The rows come from 4 hidden closed curves, with some noise, and rows from the same curve form a group. Each curve winds through 8 dimensions. The rows are also pushed far along 5 directions, which tell nothing about the answers.
In the rows, 128 means zero.
Known rows, each followed by its group:
[109 146 137  93  77  91  99  72  75  73  97 106 165 122 103 106 128]
(3)
[104 137 109 134 145 112 144 107 133 116  92 131 103 116 132 155 131]
(0)
[119 124  92  95 113 133 111 114  85  84  82 111 114 144  97  97  99]
(0)
[101 131 122 115 103 115 124 137  98 134 131 126 117 111  70 113 127]
(1)
[146  93 160 123 133 131 139 146 149 141 141 131 135 167 119 110  78]
(2)
[145 112 136 142  99 120 137 125 102 170 148 146 151 127 123 130 126]
(3)
[116 125 112 134 115 160 109 108 110 152 153 132 128  67 140 122 162]
(0)
[138 142 188  46  93  93 108 130 124  68 120 146 129 179  65  83 100]
(3)
[144 177 143 138  91 133 101 133 120 132 149 112 122  90 136 105 154]
(1)
[108 105 125 122 129 101 117 120 124 111  98 130 126 141 111 144 130]
(3)
[119 145  69 118 132 131 141 128 108 105 109 114 106 147 128 135 114]
(1)
[156 142 135 147  91 176 146 149 115 188 188 110 140  77 173 136 166]
(2)
[194 131 160 151  92 139 119 206 126 177 180 135 107 132 122  96 148]
(3)
[191 137  96 143 121 116 156 187 120 133 133  93 100 165 141 117 108]
(0)
[103 129 153  87 109 109 112  61 104 114 123 154 179  89 110 111 125]
(3)
[115 123  99 123 138 148 134 119 118 133 163 109 143 112 128 136 146]
(2)
[178 108 184 126 127 104 153 121 164 152 165 149 160 163 157 155 129]
(1)
[135 137 146 121 127  83  91  81 126  79 102 133 128 117 119  94 124]
(1)
[147 122 163 146 115  91 111  90 138 126 128 151 136 134 139 112 109]
(3)
[152 104 120 189 153 154 173 114 166 193 159 122 144 110 225 185 134]
(2)
[178 141 131 171 114  99 157 103 115 119  91  78 159 122 205 145 128]
(0)
[134 134 140 145 116 124 124 116 140 146 126 149 127 137 142 133 109]
(2)
[139 152 119 108  79 163 107 179  98 135 150 108 110 131 103  99 134]
(1)
[ 85  80  89 121 164 130 147  75 130 124  72 146 125 128 138 166  97]
(0)
[ 69 130  87 121 156 145 121 113 139 109 118 113  98 106 112 120 101]
(1)
[107 146 103 138 135 150 138 165 154 144 139 111  83 128 123 136 111]
(1)
[156 152 198  88  40  89 100 103  87  96 126 125 155 127 113  84 130]
(0)
[135 144 143 128 135 139 129 140 144 148 181 141 132 109 127 138 172]
(3)
[117 148 101 117  92 119 138 108  88 114 105  89 132 110 131 129 119]
(2)
[115 153  74 139 116 137 138 144 114 122 101  92  86 124 136 146 127]
(2)
[ 92  88 101 140 191 166 167 118 169 153 130 138 120 140 151 178 110]
(2)
[155 128 130 134  91 144 119 190 116 150 138 111 104 132 122 108 126]
(3)
[123 125 195 140  94 142 141 115 130 196 160 162 178  95 136 143 138]
(1)
[ 91 104 121 119 145 147 159 118 138 159 118 159 131 135 120 159 101]
(3)
[132 109 169 130 156  91 140 138 166 149 134 189 129 157 104 144 123]
(0)
[104 132 136 120 121 137 133 102 142 137 139 149 116 124 128 128  99]
(3)
[165 119 124 107 143 106 148 171 148  84 106  98 112 204 139 123  91]
(2)
[145 150 153 125  76 123 112  84 100 114 142 111 154 111 155 106 129]
(0)
[134 133 110 148 161 159 138 120 158 132 138 122 131 133 183 154 136]
(1)
[117  84 109 134 157 136 139  80 126 153 138 162 150 112 139 146 124]
(0)
[122 161 143  84  98 104  84  94  91  58 115 123 131 115  93  73 140]
(0)
[120 143  94 114 136 155 114 142  94 113 127 112 132  99 107 100 151]
(0)
[127 141 125 126 138 124 166 140 149 144 150 124 120 139 135 159 126]
(2)
[ 93 114 141 100 157 109 112  41 146  89  79 182 140 127 132 130  99]
(1)
[111  99 145 146 142  95 174  72 129 193 137 194 170 106 125 171 116]
(0)
[128 140 108 128 143 120 105 105 127  74 108 104 118 129 149 116 141]
(0)
[156 147 143 116 120 121 134 185 154 133 169 131  99 191  91 118 107]
(2)
[108 108 105  89 147 132 149 145 137 106  93 135 101 182 102 139  81]
(3)
[ 75 170 132 121 110 155 111 120 104 145 152 130 144  56  92 113 165]
(2)
[107 129 151 103 115 166 115 150 136 165 187 158 134 112  96 123 146]
(3)
[131 141 142 156 112 119 132  69 113 161 148 137 171  46 179 147 175]
(2)
[139 111 201 114 124  92 133 109 154 157 175 175 156 131  90 104  99]
(2)
[116 136 175  73  88  52 127  73 116  81  79 155 128 158  72  99  61]
(1)
[ 98 105 119 145 180 116 147 110 167 105  75 135 114 174 138 141  63]
(1)
[124 141 160  98 111 115 110  86 135 107 136 131 142 110 123 122 136]
(1)
[158 131  79 155 174 188 156 211 175 155 166 107  70 164 165 143 121]
(3)
[136  91 190 101 129 101 136 135 152 125  97 184 110 194  77 111  64]
(2)
[185 116 160 157  91 118 153 136 112 176 169 110 184 117 180 141 151]
(3)
[158 132 178 120  77 115 111 142 103 132 125 138 150 150 105 102 123]
(1)
[131 122 159 101 133  80 150 110 135 127 118 177 156 176  89 117  71]
(0)

New rows. What belongs after each?
[111  91  84 104 172 116 122 144 130 106  91 157  93 165  76 121  98]
(0)
[163  99 128 166 142 125 135 149 127 174 147 146 149 126 138 135 145]
(0)
[167 132 165 125 103 151 116 175 124 145 175 120 158 135 135  96 140]
(2)
[164 109 153 105 135  99 107 175 141 105 121 148 100 171  87 102 129]
(3)
[103 133  65 117 139 115 126 128  99  75  75  78  85 119 105 127 133]
(2)
[114  97 101 108 150 170 138 145 126 132 123 128 114 130 126 145 137]
(0)
[186 117 169 173 122  96 141  97 139 151 124 139 161 122 189 121 109]
(3)
[ 88 142 118  87 127 135 141 148 107 147 144 168 130 126  53 118 117]
(0)
[165 125 107 150 137 108 102 157 129  91  97  93  96 135 147 109 143]
(3)
[125 129 138 118 115 126  95 121 105  99 107 126 143 133 111 104 137]
(0)
[ 89 120 149 118 105 135 129 116 107 162 140 149 147  73 106 145 165]
(3)
[106 111 149 110 124 124 138  67 112 127 131 140 172 109 123 129 119]
(2)
[120 136 104  89 100 148 121 115  95 102 120 113 117 131 111 102 104]
(0)
[ 89 118 143 102 108 107 105 118 107 117 107 148 128 115  75 128 144]
(3)
[116 127 114  88 117 130 103  89  80  68  85 105 148 105 117  95 135]
(0)
[157 110  87 136 124 109  98 120 100  80  95  76 141 142 158 110 127]
(3)
[174 155 194 102  78 100 125 155 135  94 123 114 105 169 124  86  98]
(3)
[123 146 129 115 119  66 104  66  89  70  74 135 149 125  97  88 105]
(0)
[123 124 174 152 138  91 128  41 152 123  79 177 166 129 176 149 101]
(2)
[ 76 120  72 126 157 143 128  76 113  77  56  99 109 106 153 135 106]
(3)
[146 120 156 146 133 110 152 112 137 165 163 147 180 112 161 148 145]
(0)
[130  96 108 107 169  94 127 157 159  82 106 126  72 196  83 111  79]
(1)
[ 88 114 164  91 145 169 126 172 148 171 188 187 112 132  36 135 158]
(1)
[121 107 112 161 151 146 130 142 121 145 129 122 136 117 138 127 137]
(1)
[ 80 137 104 125 131 115 117  51 110  98 109 103 146  92 120 118 105]
(2)
[157 141 158 138  88 134 103 155  93 130 150 106 150 109 120  68 140]
(1)
[ 83 116 149  77 101 107 131 102  85 134 113 196 138 131  37 103  94]
(1)
[ 59 164 104 121  94 184 120 100  88 161 159 129 128  37 113 126 160]
(3)
[133 114 139 118 161 141 147 154 169 121 150 130 115 187 124 125  91]
(1)
[154 145 162 119  85 110  94 134 113 117 148 134 117 126 105  82 132]
(3)
[170 115 159 142 147 114 132 146 146 130 139 144 142 162 136 122 133]
(0)
[194 170 167 210  80 116 146 130 115 205 194 102 204  76 211 132 167]
(0)
[156 158 116 118  75 136 103 147  86  90 133  78 112 136 132  96 146]
(0)
[129 175 152 119  49 171 127 145  80 187 191 124 152  59 121 114 171]
(2)
[123 131 137 147 141 100 142 105 137 138  91 154 129 121 129 143 116]
(3)
[126 108  41 148 155 159 136 171 120 133 135  79  83 119 139 151 154]
(2)
[136 105 121 125 165  97 113 122 148  77  91 120 110 165 121 111 103]
(2)
[120 140 154 120  96 126 126 127  92 145 123 148 166 100 117 129 162]
(2)
[110 120 113  92 133 162 142 133 123 150 170 152 128 130 103 130 125]
(3)
[158 105 145 126 134  84 125 129 157 121  93 165 100 171 129 131  93]
(1)
[158 165 130  95  90 141 120 233 109 148 189 134  84 153  44 104 168]
(3)
[ 99 125 139 138 105  99 125  96  98 149 125 136 150  84  96 127 135]
(1)
[ 67 149  51 140 160 144 101 125 108  86  83  86 101  91 113 130 155]
(2)
[107 121 122 178 152 165 142 169 147 202 163 160 117 106 124 145 139]
(1)
[ 86 116 134 151 142 113 112  18 100 120 109 123 207  36 162 129 160]
(2)
[125 155  82 124  98 143 105 125  87  80 110  69 105 121 141 112 147]
(0)
[110 151 127 134 132 104 125 118 135 103  87 125 120 134 128 134 117]
(0)
[125 141 223 131  74  81 125  34 103 180 165 190 218  38 128 123 163]
(3)
[119 132 104 122 106 171 100 192 118 137 146 109  91 129 102 110 141]
(3)
[150 104 139 110 120 117 152 114 138 130 129 135 122 155 139 131  88]
(2)
[ 61 145  67 186 167 149 141 102 135 181 141 143 123  61 146 182 162]
(0)
[110 124  85  99 158 112 119  99 138  84 122 129  93 141 108 126 113]
(2)
[151 147 140 128 105  98 127  91 121 121 146 117 159 108 161 120 131]
(2)
[147 145 125 133 128 164 110 159 139 128 145 123  97 117 146 110 147]
(2)
[120 160 140 142  84 131 118  90  87 127 138 108 161  83 150 130 168]
(0)
[126 150  66 170 145 182 131 150 138 136 110  81 105 102 202 163 157]
(1)
[ 97 130  59  98 113 171 105 144  62 115 129 108 103  92  76 107 165]
(0)
[101 149 115  92 125 132 129 117 136  86 111 122  97 149 120 125 102]
(0)
[158 125 157 169 151 102 153 132 169 140 106 151 126 174 164 143  90]
(1)
